The rows are grouped in 4 ways, from coarse to fine. Each group lies inside one group of the grouping before and may be the whole of it. The rows also spread widely along 17 directions, which tell nothing about the answers.
In the rows, 128 means zero.
Known rows, each followed by its group in each grouping:
[104 177 122  41 118 122 172 147 154 106 153  94  76 136 178 125 118 110
 125 141 127 190 176 139 104 116 108 172 156 144 150 146 110 160 138 156
 100 126 164 152  88 133 136] => k859 kiz pifo gata
[124 101 135 130 123 132 105 126 168 101 154 104 145 169 110 100 160 135
 133 153 133  85  75  99 114 125 129 128 155  79 123 134 102 138 146 118
  98 118 113 170  90 157 132] => k25 sir mugol Maf
[146 127 126 179 150 169 112 149 148  73 110 113 113 174 176  98 129  91
 169 135 147 113 166 116 103 175 119 141 117 135 143  98  95 121 111 112
 158 137 139 116 176  85 180] => k25 sir bomo som
[147 119 133 135 133  89 121 136 150 138 106 118 171 166 115 110 144 113
 147 190 122 126 106 100 100 121 147 126 174 106 112 110 127 156 133 169
  93 125 186 155  87 114 143] => k859 kiz Faf Fenut
[104 183  72 108 119 146 101 135 205  73 162 132 148 164 111 110 122  86
 143  93 150 166  67 133 100  87 109 122 156 166 116  93 138 108 124  99
  95 112 112 158  57 162 173] => k859 bulim vuzik Dab
[150 107 152 154 129 154 136 102 110  74 140  88 126 134 175 111 148 152
 114 106 159 132 129 103  89 187 126 111 112  58 175 135  78 126 137 141
 149 114 118 112 173 117 152] => k25 Gafuv pupeb zamas
[126 159 123 170 102 143 163 101 168  63 137 135 100 164 141 122 123 136
 178 101 171 143 125  98 100 151 105 134 136 147 126 122  77 105 178 110
 140 142 147  96 149 132 183] => k859 gib Lilu veg
[126 141 180 130 113 162  84  60 126 129 153  99 162 142 105 117 130 188
  64 101  92 128 118 116  80  78 146  84 129  73 114 124 132 154 184 117
 115 163 127 154 104 140 151] => k25 Maviv zop tavuf
[ 99 101 152 162 112 187  76 108 175 104 155  93 104 140 143  70 156 150
 124  79 123  91 134  83  73 144 140  86 110 124 143 103 119 104 131  95
 154 169  93 137 186 105 163] => k25 sir gera mir
[103 111  93  98  67 112 153 141 155 105 178  81  93 114 154 125 177 115
 133 110 178 185 100  99 100 143 120 144 140 124 165 136 110  98 139 128
  77 109 114 138 105 153 135] => k25 Gafuv baded fozol
[169  85 188 150 214 156 136  90 145 151 134 124 163 155  95  95 141 157
 103 112 119  98 113 125 133  91  92 108 127 111 113 148 112 119 127 124
 118 150 170 164 133 118  66] => k859 bulim vuzik Votet
[116  97 128  83 155 140 104 111 127 138 134 106  97 145 112 113 138 172
 106 116 106  93 159 112 106 132 113 108 125  99 173 136 103 148 107 140
 133 132 106 142 177 120  95] => k25 Maviv sose muke
[202 159 126 138  92  95 138 140 113  93 107 150 126 163 142 140 105 102
 136 182 168 178 153 125 141 108 107 159 128 132 107 139 132 144 171 120
  94 130 158 127  77 101 159] => k25 Gitu givav Vema
[138 123 125 112 190 154 131 142 107 123 134 106 126 154 139 127 127 122
 112 132 141 166 158 118 146 147 120 142 168 109 161 145  82 163 122 136
  99 115 156 142 137 107 106] => k859 gib Lilu dip
[131 142 149 167 149 160 105 120 149  84 141 100 186 159 148 102 147 115
 109 139 145 148  81  85 102 152 152 115 170  76 126 113 115 165 157 109
  99 112 151 141  75 120 184] => k25 Gafuv Nolir vav
[157 161  88  71 102 113 173  77 148 104 107 117 123 181 125 171 106 138
 154 110 106 128 115 153  97  99  63 129  91 125 109 101 102  86 125 137
 140 121 141 122 136 177 158] => k25 sir gera pafug
[168  99  98 121 161 119 149 103 157 104 106 124 127 127 133 124 140 120
 105  85 153 155  85  99 139 170  80 101  98 112 157 111 128  90  88 110
 124  87 119 121 156 130 133] => k859 bulim saku Zikol
[ 83 137  82  60 151 141 123 134 121 173 147  85 123 149 120 151 144 139
 103 110 128 203 161 105  85 106 122 101 167 158 161 107 118 144 125 149
  82 129 157 122 144 125 137] => k25 Gafuv pupeb zadi
[135 158 128  92  73 125 119 105 169  90 127 120 108 147 141 125 111 108
 139 124  99 123 113 122 118 120 121 152 114 128 106 115 113 120 135 107
 120 143 125 157  86 138 165] => k25 Maviv ninag Tapam
[164 119 163 148  96 128 129 109 187  91 126 126 102 110 165  84 124  90
 116 143  95 121 102 133 136 139 115 180 104 112 108 139 151 121 135  91
 106 137 152 187  73 127 146] => k859 kiz pifo gipu
[122 111 128 174  92 136 135 101 145 140 116  98 127 120 123 139 149  94
 154 112 101 166 123 121  96 141 138 175 140 133 127  99 109 106 119 117
  95 138 182 139 121 120 161] => k25 Maviv ninag Tapam
[125 137 133  14  77 103  99 146 156 126  74 108  35 146 148 127 105 120
  92 160  91 122 193  67 176 134 119 142 113 128 120 115 126 170 132 105
 113 145 108 151 138  87 163] => k859 bulim vuzik Dab
[127 134 139 119 106 101 122 143 164  78 149 118  96 150 140  85 147 147
 119 180 171 122 144 109  99 119 124 135 151 100 152 150 133 164 178 139
 107 116 131 149  93 136 148] => k859 bulim saku Zikol
[123 145 104 109 145 189 121 110 132  75 183  90 103 142 183 116 115 130
  98  76 138 164 143 159 104 146 104 121 113 119 170 135  98 105 134 117
 130 129 109 147 154 161 147] => k859 gib Lilu dip
[132 144 171  68 139 139  95 112 133 105 143 120 107 122  99  86 126 175
  63  93 133 149 165 125  99  67 115  96 119  89 168 146 147 175 130 142
 133 137  84 160 121 103  91] => k859 bulim vuzik Votet
[134 135 178  79 121 149 143 121 150 147 170  63 182 161 169 117 138 114
 140 112 107 139 106 117  92  92 146 110 154 126  79 128  77 105 133 178
 108 180 173 175  94 131 113] => k859 kiz Faf Fenut
[101 114 128 120 119 173 106  67 129 125 219  72 160 141 187  93 131 181
 115 103  95  86  99 115  56 179 158  75 141  81 148 149  56 108 161 177
 148 162 119 154 156 173 138] => k25 Gitu givav Vema
[119 121  71  61 118 117 165 127 190  94 117  99  89 144 126 147 149  97
 140  83 138 149  72 108 135 145  70 148 115 123 146 103 111  82  72 106
 103  77 109 138 128 171 139] => k859 kiz pifo gipu
[155 101 172 119 212 178  91 148 111 136 163 104 178 174 125  92 135 143
 110 103 148 120 144 123 117  94 129  81 149 117 136 145  90 135 101 161
 126 159 127 160 156  88  57] => k859 kiz pifo gipu
[135 153 114  84 177 122 149 134 130 142 164 116 169 155 175 107 108 120
 142 138 128 168 131 118  95 149 133  96 173 153 134 137  86 141 127 197
 119 147 182 139 120 106 116] => k859 kiz Faf Fenut
[151 134 134 159  96 162 101 107 136  84 108  97 114 177 128 139 121 114
 142 135 105 113 161 179  95  86 113 166 102 106 116  93 118 107 135 114
 125 143 145 158 139 156 173] => k859 gib Lilu dip
[ 70 125 124  94 192 199 134 155 178 122 197  62 117 147 147  95 176 118
 114  52 177 179 131 107  87 109 108 101 163 164 167 123 102 103 104 122
 101 134 130 146 145 130 113] => k859 bulim vuzik Votet
[159 120  80  87 111 129 119 118 128  84 158 136  89 150 120 145 122 152
  92  95 177 156 109 122 152 112  69 108  88 128 149 146 124  94 149  82
  99 110  70 129 136 157 119] => k25 Gafuv pupeb zamas
[117 141 147 121 131 142 148 128 187  74 158  96  87 176 179  80 148 149
 141 157 149  87 153 124  62 125  99 124 118 119 142 133 122 132 167 131
 144 142 145 141 130 147 167] => k25 sir bomo som
[149  82  81 156  50 105 102 106  96 132 177 148 113  82 104 126 128 122
 151 118 123 165 110 156 128 139 134 178 124 130 158 160  95  96 133 141
  88 134 104 157 118 136  75] => k25 Gafuv pupeb zadi
[129 150  97 136 112 154 116 103 149  72 121 116 117 154 156 127 109 103
 157  99 107 124 127 136  90 171 117 141 109 127 147  91  90 105 101 121
 154 126 123 126 154 132 184] => k25 Maviv ninag Tapam
[104 117 142  91  86 120 148  74 139 144 110 110  60 120  93 149 140 177
 107 127  85 133 153 100 116 107 102 166 125 105 135 136 111 152 169 103
  99 134 153 129 131 143 136] => k25 Gafuv pupeb zadi
[112 143 122 103  70 152  91 161 169  82 192  98  86 137 153  90 137  95
 128 136 136 149 143 166 108  80 137 174 137 140 136 146 137 123 149 113
  83 149 109 207  66 155 125] => k859 gib Lilu veg
[155 117  84  92 167 134 149 143 124 126 122 106 113 161 156 153 133 108
 103 120 163 188 133 103 149 148  81 116 119 148 148 121 118 110 118 101
  88 103 149 117 146 119 144] => k25 Gafuv pupeb zamas
[120 133  87  63 179 124 133 169 182  84 120  82 109 207 160 108 155 122
 124 154 170 111 132 107  93 135  92  87 136 115 168 100 131 130  97 145
 121  89 126 143 147 151 161] => k859 gib Lilu dip
[129 135 157  80 151 131 127  90 130 149  62 110  99 137 116 139 110 147
  77 141  61 141 165  78 153 147 127 139 142  85 131 117 118 199 138 111
 109 126 169 141 137  94 154] => k859 gib Lilu veg
[123 111 115  49 130 101 138 176 126 148 135  60 145 173 127 139 170 116
 141 142 162 162 146 120  79  90 128 112 162 110 154 114 101 126  81 212
  95 113 139 150 136 130  95] => k859 kiz pifo gipu

New rows. What belongs after each?
[122  99 192 124 118 167 124 129 137 112 157  82  94 127 164  93 148 128
 120 136 113 112 151 100 134 151 142 170 144  88 133 163  72 153 151 116
 114 155 134 166 120 105 117] => k25 sir mugol Maf
[193 143 129 151 105 118 122  86 110  89  87 125 174 173 131 152 104 123
 134 157 108 124 102 129 125 138 120 139 121  63  99 107  98 138 150 129
 127 114 150 133 107 137 179] => k25 sir gera pafug
[ 87 132 127  63 118 127 190 100 214  83 139  77  74 146 155  97 153 137
 179 102  96  69 114 151  42 138  80 156 110 103 164 116  86  93  73 177
 169 109 137 155 151 184 126] => k859 kiz pifo gipu
[126 120 126 116 132 155 155  59 149 130 127 107 144 106 104 135 137 136
 125  41  87 150  83 128  96 127  95 133 106 109 142 108 100  93  88 118
 130 119 136 135 136 141 112] => k25 Gafuv baded fozol
[121  95 118 193 131 148 127 128 128 109  93 129  49 128 102 131 144 109
 152 133 127 143 192 134 126 150 100 214 126 139 171 119 112 135 116  81
 109 120 163 118 168 101 145] => k25 Maviv ninag Tapam
[108 197 130 116  73 114  86 107 152  62 150 152 107 132 136  81  90 157
 120 158 110 136 152 130  64 114 154 129 151 105 145 131 141 195 192 152
 137 147 118 147  81 122 184] => k859 kiz Faf Fenut
[168 139 156 125 115 125 100  87 145 100 121 126 172 157 111 115 114 127
 121 138  88  99  87 137 111 105 129 133 123  79 103 122 118 139 128 128
 122 134 133 175  70 139 132] => k25 Maviv ninag Tapam
[105 146 116 124 117 158  93  93 201 119 143 140 105 102 108  81 111  97
 124  92  52 136 112 166 100  96 121 166 120 157 134 109 166 120  96  91
 110 143 137 201  80 139 128] => k859 gib Lilu dip
[138 155 134 127 109 183 105 109 138  75 143 100  98 148 158 124 107 104
 112 120  89 134 152 179 119 107 103 185 104 108 123 124 118 127 144  82
 119 138 130 171 100 151 167] => k25 sir gera mir
[131 129 126 136 129 157 144 103 103 111 106 104 128 161 119 161 122 116
 170 123 101 129 154 145 112 139 111 188 140 100 137 110  50 131 111 140
 130 123 166 122 153 129 136] => k25 Gafuv Nolir vav
[148 126 134 174 187 178 112  70 170 120 145 130 178 126 119  89 123 120
  97  90  78 132  67 148 104 127 105 122 121 112 123 117 149 117 116  85
 115 124 156 173  91 142 136] => k25 sir gera mir
[130 126 140  84 143 111  94 106 143 117 130 113 155 154  57  98 151 182
  93 120 127 116 119 141  58  50 123  80 137  60 173 121 155 163 104 177
 123 106  98 170 112 146  84] => k859 gib Lilu dip
[ 92 154 149 124 140 171 142 147 128  72 158  91  91 145 130 133 167 150
  93  78 224 217 141  47 129 137 122 123 178 104 169 144  88 174 181  77
  88 110 110  84 119  99 165] => k25 Maviv zop tavuf
[133 113 112  90 143 133 148  96 147 110 152 106 146 131 100 130 148 131
 128  97 108 129  61 150 112 113  91 157 133  81 150 141  93 116  92 133
 102  87 125 171  84 178  83] => k25 Gafuv pupeb zadi
[119 125 137  95  52 139 112 107 138 116 120 107  72  96 116 125 130 114
 131  96  86 145 145 120 127 125 130 191 117 101 146 129 102 135 102 111
 117 133 100 158 113 116 123] => k25 Gitu givav Vema
[140 103  72  95 141 106 120 164 174 151 167 106 145 132 145  88 156  86
 131 111 156 179 112 141  76 110 118  80 123 182 166 110 172  73  66 170
  94 128 132 177 127 121  92] => k859 gib Lilu veg
[134 123 141 109 113 126 158  73 169 101 133 107 121 124 151 113 127 131
 137 112  91 102  82 109 125 176 113 149 126  84 125 135  72 115 131 136
 138 120 142 154 117 155 140] => k859 bulim vuzik Votet
[135 133 114  84 143 159 143 118 175  79 127  82 118 203 162 139 132 127
 138  92 144  99 104 109 110 131  78  96 102 121 112  95  87  75 110 119
 144 125 116 127 170 165 168] => k859 kiz pifo gipu
[178 139 139 132 135 136 156  90 151 104 145  99 153 176 177 117 124 129
 131 148 116 108 120 172  69 108  89 121  94 113 112 127 128  88 142 151
 135 141 177 158 110 169 155] => k25 Gitu givav Vema
[118 101  88 209 154 148 136 131 150 120 151 117 139 137 131 112 159 102
 157 110 169 177 107 106 100 175 132 132 169 151 160 114 105 102 129 122
  93 116 173 121 150 120 150] => k859 gib Lilu veg
[135 159 132 107 143 137 124 143  91 126 156 124 126 148 140 127 114 137
 105 150 159 205 198 132 102  95 126 132 160 142 152 148 123 178 172 151
  93 147 164 126 108  91 124] => k25 Gafuv Nolir vav
[123 127  94  76  88  89 125 190 199 130 121 116  93 152 121  98 154  64
 187 144 148 150 145 129  96  79 118 147 136 196 135  98 153  98  67 155
  98 135 135 173 101 104 109] => k859 gib Lilu dip
[141 147 148 100 159 143 129 138 130 132  49 100 140 173 110 148 131  94
 131 134 109 160 169 103 115 103 113 146 138 116 124  74 124 165  83 125
 116 117 176 123 130  74 159] => k25 Gafuv Nolir vav
[173 159  78 102 146 134 129 150 121  65 143 126 133 204 143 149 112 109
 146 116 192 160 143 162 106 101  75 109 105 153 144 114 109  90 114 133
 128 118 110 120 139 142 140] => k25 Maviv ninag Tapam
[113 157 112 117 165 144  90 161 136 104 156 141 108 140 155  82  99 108
 116 170 117 155 173 139 122 141 140 160 178 143 159 151 126 196 143 136
 101 133 153 165  94  98 131] => k859 kiz pifo gipu
[139 107 157 100 123 140 177 111 150 157 159  54 150 123 177 129 161  98
 124 117 103 168 103 123 108 131 123 153 137 108 112 135  97 103 122 145
  86 141 189 172  90 144 117] => k25 sir bomo som
[109 126  97 143  89 139 110 125 128 149 193 142  98  85 112 108 117 108
 141  92 130 212 161 161 111  98 132 169 151 198 149 150 117 107 142 136
  83 168 142 158 111 111  90] => k859 bulim vuzik Dab
[104 131 117 102 124 123 109 149 108 117 135  79 121 163 130 132 148 142
 112 164 146 162 170 120  80 119 145 132 176  84 169 122 109 177 145 178
  97 112 144 136 136 133 149] => k859 kiz pifo gipu
[114 132 111 116 134 143  95 143 150  93 176  96 154 189 153 101 143 132
 142 163 146 100 106 116  80 129 141 106 164 112 134 128  92 138 154 150
 111 129 129 156 104 154 151] => k25 Gafuv pupeb zadi
[193 101 175 147 169 131 145 101 123 140  89  90 193 155 176 120 130 105
 119 140 114 131 110  85 136 184 136 100 131  86 104 111  84 121 115 160
 133 136 190 138 148  86 149] => k859 bulim vuzik Votet
[171 117  92 135 119 140 168 106 129 128 134  86 154 140 206 146 121  74
 161 100 116 172 111 138 110 190 105 130  99 148 121 102  80  49  96 146
 133 136 170 126 164 129 162] => k25 sir gera mir
[127 145  59 124  95 122  79 100 153 107 161 165 148 153  75 127 103 129
 136 129 104 125  69 149 125  88 113 141 139 143 112 122 132 121 154  97
  84 123 106 167  64 174 130] => k25 Gafuv baded fozol
[121 132 138 108 116 152 173 125 136 105 130  54  86 176 209 136 148 129
 154 137 141 124 186 115  69 163 107 138 119 116 148 116  71 105 135 159
 147 141 170 110 183 136 184] => k25 Gitu givav Vema
[145 134 170  86 157 132 144  93 126 135 118 117 122 105  99 111 135 159
  76  89 113 174 141 112 109  98 101 120 122  88 159 143 137 167 115 128
 120 119 131 141 114  96  90] => k25 sir gera mir
[120 161 132  92  68 110 124  79 162 129 105 140  99 105 127 106  97 124
 145 123  47 128 151 134  83 119 127 158 109 142 125 109 134 145 123 138
 142 157 150 152 105 104 148] => k25 Gafuv baded fozol
[149  57 149 111 134 136 133 159 119 178 155  47 116 122 182 114 168  82
 112 181  91 141 166 163 124 125 131 189 130 108 140 151 120 119 103 152
  68 143 188 211 107 129  83] => k25 sir bomo som
[ 71 102  62 138  73 162 114 107 119 140 153  84  87 114  75 166 166 133
 148  47 133 195 143 138  75 108 116 156 134 138 179  91  97  82 105 117
  99 121 103 112 185 155 135] => k25 sir gera mir
[138 131  59 111 140 133  94 166 132 105 188 117 162 193 146 118 131 114
 144 145 182 148 109 127 108 118 124  88 159 151 137 128 106 109 142 143
  95 127 109 146 115 147 131] => k25 sir gera pafug
[155 108 122 102 136 126 160 137 100 108 134  75 123 155 179 138 146 122
 132 147 154 151 164 140  92 155 106 137 119  93 169 130  87 121 112 177
 125 112 154 127 161 127 127] => k25 Gafuv Nolir vav
[130 155 125 105 208 127  97 146 155 126  61 132 182 157  76 113 136 103
  97 110 146 187 106  48 132 128 136  83 185 107 146  78 144 198  80 122
 105  84 140 120 105  55 156] => k859 bulim vuzik Votet
[156 162 174 120 116 158 107 112 142  86 108 102 149 144 136 116 119 107
 105  90 131 168 131 111 115 104 132 118 124  99 114 102 115 139 123 121
 131 142 123 142 106  94 164] => k859 bulim vuzik Dab
[146 102 117  83 132 126 133 133 124 155 149  94 140 146 152 131 137 110
 128 139 116 148 133 128 123 125 118 133 132 134 130 133 101 114 111 154
  94 140 155 161 121 123  98] => k25 Gafuv Nolir vav
[101 149  77 115 121 167 121  92 123 107 175 107  93 141 183 137  97 147
 107 103 110 166 152 132 107 170 118 120 130 146 148 126  90 114 178 120
 119 152 140 121 172 157 185] => k859 kiz Faf Fenut
[133 143  85 112 113 119  97 146 113 122  83 103 114 168 131 155 122 111
 108 158 135 186 178 101 118 137 138 121 147 121 148  86 135 159 137 130
  93 115 148 121 151 106 194] => k859 gib Lilu veg
[108 109 136  75 129 135 105 122 145 148 110 113  98 101  87 109 135 123
 124  84  89 143 156 117 120 114 127 150 133 122 164 117 110 145  62 143
 126 127 113 157 146  92  79] => k859 bulim saku Zikol
[179 112 209 133  99 118 150  65 167  98  98 128 110 100 122  87 142 158
  93  94 113 117 108 102 101 111  98 118  68  75 129 135 155 125 129 104
 144 135 127 146 113 100 123] => k25 Gafuv pupeb zamas
[134  98  99 118 152 117 104 195 109  93 116  76 105 189 169 122 165 123
 112 190 209 149 171  67 130 186 143 102 170  82 188 122  99 167 137 151
  96  91 123 116 174 103 166] => k859 gib Lilu dip
[181 132 167 136 113 124 112 112 138  71 113 124  94 159 163  94 108 143
 107 178 113  91 171 164  99 106 103 142  84  90 127 134 150 140 159 132
 143 148 141 162 127 129 155] => k859 kiz Faf Fenut
[125 104  93  74 148 129 148  79 141 148 140 115 109 128 116 131 121 153
 127  90  83 118 118 141 115 143  93 124 119 119 161 134  87 102  92 156
 130 123 131 153 168 160  82] => k859 gib Lilu dip
[119 142 127 155 182 186  92 149 169 100 123  93 159 215 139 109 141  98
 154 131 131  98 132 126  83 110 121 111 146 147 114  78 112 119 109 109
 129 141 159 141 134 119 182] => k25 Maviv zop tavuf
[156  92 160 139 117 122 153 121 159  81 101 113  89 126  87 115 167 121
 143 112 151 121 122 140 126 101  84 190 110  79 154 133 115 116  92 114
 118  92 123 153 115 135  94] => k859 bulim saku Zikol
[196 139 170 127 165 143 126 115 120  72  88  95 174 190 170 129 115 108
 112 184 101  92 116 146 126 139 113 152 119  40 111 120  98 161 125 132
 129 101 169 165  88 134 165] => k25 Gafuv pupeb zamas
[116 105 118  88  99  95 141 114 148 174 138 116  99 104 126 102 149 147
 132 109 126 165 157  96  66 122 125  94 120 165 164 124 139 113 110 172
 120 152 144 127 161  87 103] => k25 Gafuv pupeb zamas
[119 114 110 125 106 112 124  91 148 130 138 131 164 140  72 120 149 160
 164  84 139 124  76  88  73 121 129  90 145 113 142 111  88 109 110 162
 133 123 113 116 142 124 107] => k25 Gafuv pupeb zamas
[131 152 126 102 110 103  89 141 142  86  99 135  81 164 137  93 117 155
 101 189 138 122 190  91  92 133 129 105 128 103 161 117 155 198 166 133
 133 128 109 124 137  92 188] => k25 sir mugol Maf
[141 112 141 129 127 138 136 112 154 103  85 104  64 120 170 112 135 116
  93 142 105 138 156  96 133 179 103 159  99 101 155 117 141 147 127  79
 117 111 154 132 143 101 184] => k25 Gafuv pupeb zamas
[124 108 146 127  89 108 125 112 144 108 134  93 144 109 128  93 176 149
 117 103 164 159 102  63  63 157 153  83 136  69 177 114 125 141 118 165
 128 112 106 118 137  97 139] => k25 Gafuv Nolir vav
[193  44  77 152  89  86 132 111 104 133 147 113 122 147 143 133 149 142
 148 154 151 103 118 154 108 155  98 116  80 106 156 139 106  53 121 165
 119 124 118 144 189 160  98] => k25 sir gera pafug
[172  81 114 119 141 121 104 146 110 162  83  78 153 161 129 154 150  81
 106 178  96 146 131 127 151 125 124 157 132  89 116 100 132 131  94 122
  69 109 168 173 116 120 136] => k25 sir gera mir
[139 147 114 136  58  87 152 110 144 136 122 143 100 116 139 130 119 113
 150 157 128 186 140  87 119 143 131 163 151 157 114 135 125 140 176 125
  90 146 176 119  89 102 170] => k25 Gitu givav Vema
[130 165  85  57 150 154 105 175 156  73 144  92 127 173 197 110 114  63
 122 144 126 149 138 150 112 141 112 141 127 133 151 103 126 137  85 129
 116 107 121 171  92 130 163] => k25 Gafuv Nolir vav
[174 124 105 152 150 110 154 155 136 105  80 107 120 144 169 127 141  66
 127 175 144 186 149 131 121 165  99 169 125 118 154 105 152 137 105 118
  96  85 187 132 114 100 179] => k25 sir gera mir
